The groups are shells around one centre, one inside the other: the same stretched ball of 6 dimensions in 10 sizes.
Some rows, each with its group after it:
[ -8 -22  30 -13 -15  -9  24  -5  10  -3] -> j_653
[-35 -13  -4 -35   7  11  43 -35  53  11] -> j_864
[ 11 -15  17  -1  -7 -19  -4   2  -1   4] -> j_864
[ 32   4  -3  43  -6 -28 -47  41 -32 -10] -> j_324
[-17  -3  -1 -10   2 -11  14  -4  13  -3] -> j_653
[-42  -6  -6  -4 -19  10  26 -13  26  23] -> j_930
[ 13 -40  26  -8   9  -9  26  12  11 -19] -> j_864
[ 40 -20 -30  16  37 -25 -34  25 -11  16] -> j_324
[-34 -19 -15 -27   7   1  32 -24  30  34] -> j_343
[ 13 -18  41   2 -13 -20   9  16  -6 -30] -> j_343
[ 24  -7   8  13   3 -41 -25  29 -36  -6] -> j_483
[-10   7   5  11 -13  -5   1   7  11 -18] -> j_653
[ -5   7  -4 -16   2 -24  -7 -15   5  13] -> j_930
[-17   4 -32   4   9  -1  -3  -4  21  17] -> j_757
[ 20 -37  -7  -4  21  -7   3   2  16  20] -> j_930
[-28  -7  14   9 -29  23  26  -9  42  -7] -> j_224
[ 32 -28 -16  11  29 -17 -16  21  -2   9] -> j_630
[-25  11  31  -5 -34 -15  14  -5   2 -18] -> j_864
[ 61 -25 -30  29  44 -42 -53  47 -40  14] -> j_930
[-27  12   3  -9 -22  -9   5 -18  14  14] -> j_483
[ -2   4 -15  21  -1   0 -11  11  14  -6] -> j_757
[-42  12  32  -8 -46   8  29 -24  33 -13] -> j_343
[-23  -2   9   0 -15  -3  17   0  14  -8] -> j_630
[ 45 -47  25  12  18 -33  -5  42 -29 -15] -> j_224
[ 26 -38   4 -33  40 -27  12  -7  10   7] -> j_930
[-24 -13  30 -17 -25  -1  31 -18  24  -1] -> j_757
[ -7 -35   4 -30  15  -8  29 -16  22  22] -> j_483
[-28  -1   2  22 -31   5   7  10   7   9] -> j_224
[  2 -21  22   5 -17  -4   7   3   9   3] -> j_163
[-26   5  -9 -17 -11 -15   3 -22   9  36] -> j_163
[  3  10 -18  38  -4 -15 -27  35 -17  -9] -> j_163
[ 10 -59   0 -21  28   0  31  -4  26  25] -> j_224
[  5   3  23   9 -16 -24  -8  14 -12 -22] -> j_653
[ 14  -6 -25  26  10 -21 -29  27 -18  17] -> j_483
[-53 -16   3 -30 -14  31  58 -43  70  16] -> j_343
[ 29 -12  22  31 -12 -28 -25  40 -31 -20] -> j_930
[-40  26  15   8 -44  -5   8  -5   8 -10] -> j_324
[-22   4 -11   8 -21  -5  -6  -6   7  33] -> j_163
[-32  -8  16  -4 -27  10  28 -13  29   4] -> j_483
[ 25 -11 -34  13  25 -31 -37  19 -21  35] -> j_343
[  2  -4  11  18 -16  -7  -6  13   3 -10] -> j_630
[-45   9  16 -24 -29  -5  29 -30  24   8] -> j_757
[-21  10 -20  11 -12   3  -6  -6  20  18] -> j_630
[-46  -5   3 -15 -17  19  42 -25  48   4] -> j_757
[ -5  23 -21  19  -8 -31 -35  14 -25  16] -> j_324
[-33  48  -8  25 -41  -7 -24  -3   4  -4] -> j_163
[-28  10   7 -10 -17 -13  12 -10  10  -1] -> j_630
[ -7   6 -17  12  -8 -15 -19   4  -3  24] -> j_483
[ 35 -42 -18 -15  50 -20  -1   6   9  16] -> j_864
[ 55 -19 -22  21  39 -49 -48  43 -44   7] -> j_324
[ 40 -66  18 -22  41 -20  22  12   6   0] -> j_343
[ 40 -26 -19  34  18 -22 -37  39 -23  17] -> j_163
[  7 -22 -25 -17  41 -10   9  -4  23   9] -> j_224
[ -9  -3 -26  16   4   3  -5   7  18  12] -> j_653
[ 38 -34  -1  22  20 -18 -16  35 -11  -5] -> j_757
[-12   4 -15  31 -15   6 -10  15  12   3] -> j_324
[-51   7  -3 -10 -27   4  25 -21  24  22] -> j_864
[-38  27 -10   7 -31  -6  -5 -12   9  17] -> j_653
[ -3   5  -1  24 -16 -20 -18  23 -18   0] -> j_630
[ 51 -14  17  40   3 -41 -41  58 -48 -30] -> j_224

New rows, each followed by its group:
[-21   0 -27  -2   3  13   6 -19  42  22] -> j_343
[-18 -12 -12  14 -13  12   6   0  24  22] -> j_343
[ 12  -1   6  28 -13 -29 -25  34 -32  -5] -> j_757
[-10  14 -31  13   0 -10 -22   0   7  22] -> j_653
[  9   7  12   4  -3 -35 -14  16 -20 -19] -> j_864
[-10 -14  26  -9 -15 -17  17   1  -1  -4] -> j_483
[  5 -15 -23 -10  17 -20 -11  -7   3  42] -> j_224
[ 60 -28  14  22  19 -45 -36  46 -42 -15] -> j_930
[ 18  10 -33  21  20 -42 -44  31 -38  13] -> j_224
[-10   2  18  21 -28 -18  -4  23 -18 -12] -> j_343
[ 33 -10 -32  36  17 -28 -48  37 -30  25] -> j_343
[ -8  13 -36  18   9   2 -16   3  22   6] -> j_224
[ 14  35 -17  36  -9 -44 -58  34 -44  -7] -> j_224
[-13 -13  -6   4   3   7  17   3  27  -5] -> j_324
[-77   2   7 -27 -37  36  61 -50  71  17] -> j_224
[ 22 -10  -9  18  14 -10 -16  19   6 -10] -> j_324
[-48 -15  14 -37 -22  10  49 -42  44  28] -> j_163
[ 30 -31 -19 -13  38 -21 -11  -1   8  27] -> j_224
[ 47 -18 -12   5  35 -53 -38  30 -41  10] -> j_864
[ 26 -12 -11  -3  24 -43 -25  15 -27  16] -> j_757
[ 32  -5  10   6  11 -46 -27  25 -33 -13] -> j_324
[  7 -14  -8  33  -1  -9 -12  36 -11  -4] -> j_224
[ 14 -31   5 -29  32 -27  16  -2   5   1] -> j_324
[-15  10 -29   9   2  -3 -11  -4  17  18] -> j_483
[ 23 -39   6 -23  26 -30   6   1  -4  19] -> j_324
[ 50 -18  -6  49  12 -31 -46  60 -42 -12] -> j_163
[ -3   9   8  25 -27 -17 -18  18 -15  -2] -> j_483
[ -9 -57  28 -40  16   4  62 -17  39  -1] -> j_224
[  7 -13  21   2  -5 -24   3  16 -11 -15] -> j_630
[  1  -4   6  39 -22  -2 -12  31  -5 -13] -> j_163
[-11 -31  -4  -7   7  19  29 -12  47  10] -> j_343
[-26 -17  -2   1 -15   2  18  -2  13  26] -> j_224
[-57  33 -20   3 -34   2   4 -20  19  25] -> j_343
[ -4  29 -16  27 -10 -15 -30  15  -3 -13] -> j_343
[-28  12   5  11 -28  13  11  -9  33 -10] -> j_864
[  2  10 -10  23 -10  -7 -22   9   6   1] -> j_757
[-71   9  10 -23 -42  19  47 -41  48  19] -> j_343
[ 10   1 -36  42   9  -3 -31  32  -1   6] -> j_224
[-40   0 -16 -24   3   8  31 -30  45  14] -> j_930
[ 19  33 -29  44  -3 -33 -63  33 -33  -1] -> j_163
[  7 -28   5   0  16  -2  19  12  19 -17] -> j_343
[ 48 -19  -4  32  20 -34 -37  47 -33 -12] -> j_653
[-57  22  18   6 -57   5  20 -12  15   2] -> j_224
[-49   8  18   1 -42   9  29 -11  23  -3] -> j_930
[ -3 -21  14  11 -18 -10   4  13  -5  11] -> j_163
[ 35 -37  16  21   9 -21  -9  38 -18 -12] -> j_930
[-33   5 -23   5 -15   6   3 -13  23  34] -> j_864
[ -7 -28   2  -8   4 -12  17   4   2  18] -> j_864
[ 21 -28  -6  -7  27 -31  -5  16 -14  12] -> j_630
[ 22 -34 -18  -2  37  -7   4  10  17   6] -> j_324
[ 20 -38  12  -2  19  -1  18  10  23 -17] -> j_343
[ -2  -7  21   3 -14 -30   1  18 -23  -9] -> j_343
[ 48 -34  -6  -2  43 -40 -19  27 -22   1] -> j_653
[ -6  27 -36  35  -4  -3 -34  14   7   3] -> j_224
[ 17 -22  13  11   4 -11   1  20   1 -15] -> j_630
[-24 -49  24 -48  10   3  66 -27  41  10] -> j_224
[  7  -8  27   4 -12 -15   4   9   2 -24] -> j_757
[ -7  13  -2  31 -23  -3 -17  15   3  -9] -> j_653
[  9  11  -5  19  -7 -37 -33  22 -32   5] -> j_483
[-26 -21  -4 -29   9  17  41 -32  58  10] -> j_930
[ 40 -40  -3 -11  38 -24  -6   9   3   9] -> j_864
[ -7 -17  -2  -7  10  -4  18   1  19  -4] -> j_483
[-63  11   6 -40 -28   6  42 -52  45  26] -> j_224
[  6   7 -36  35   1 -16 -40  24 -16  27] -> j_930
[  8 -13 -17 -26  31 -30  -3 -11   3  23] -> j_343
[-39  12 -18  20 -30   9   0  -2  16  25] -> j_163
[ 39 -11 -21   6  37 -41 -35  23 -24   7] -> j_324
[ -9  -3   4  11  -6   1   9   8  18 -18] -> j_324
[-17  -5  20  -3 -24 -17  10   0  -4   5] -> j_757
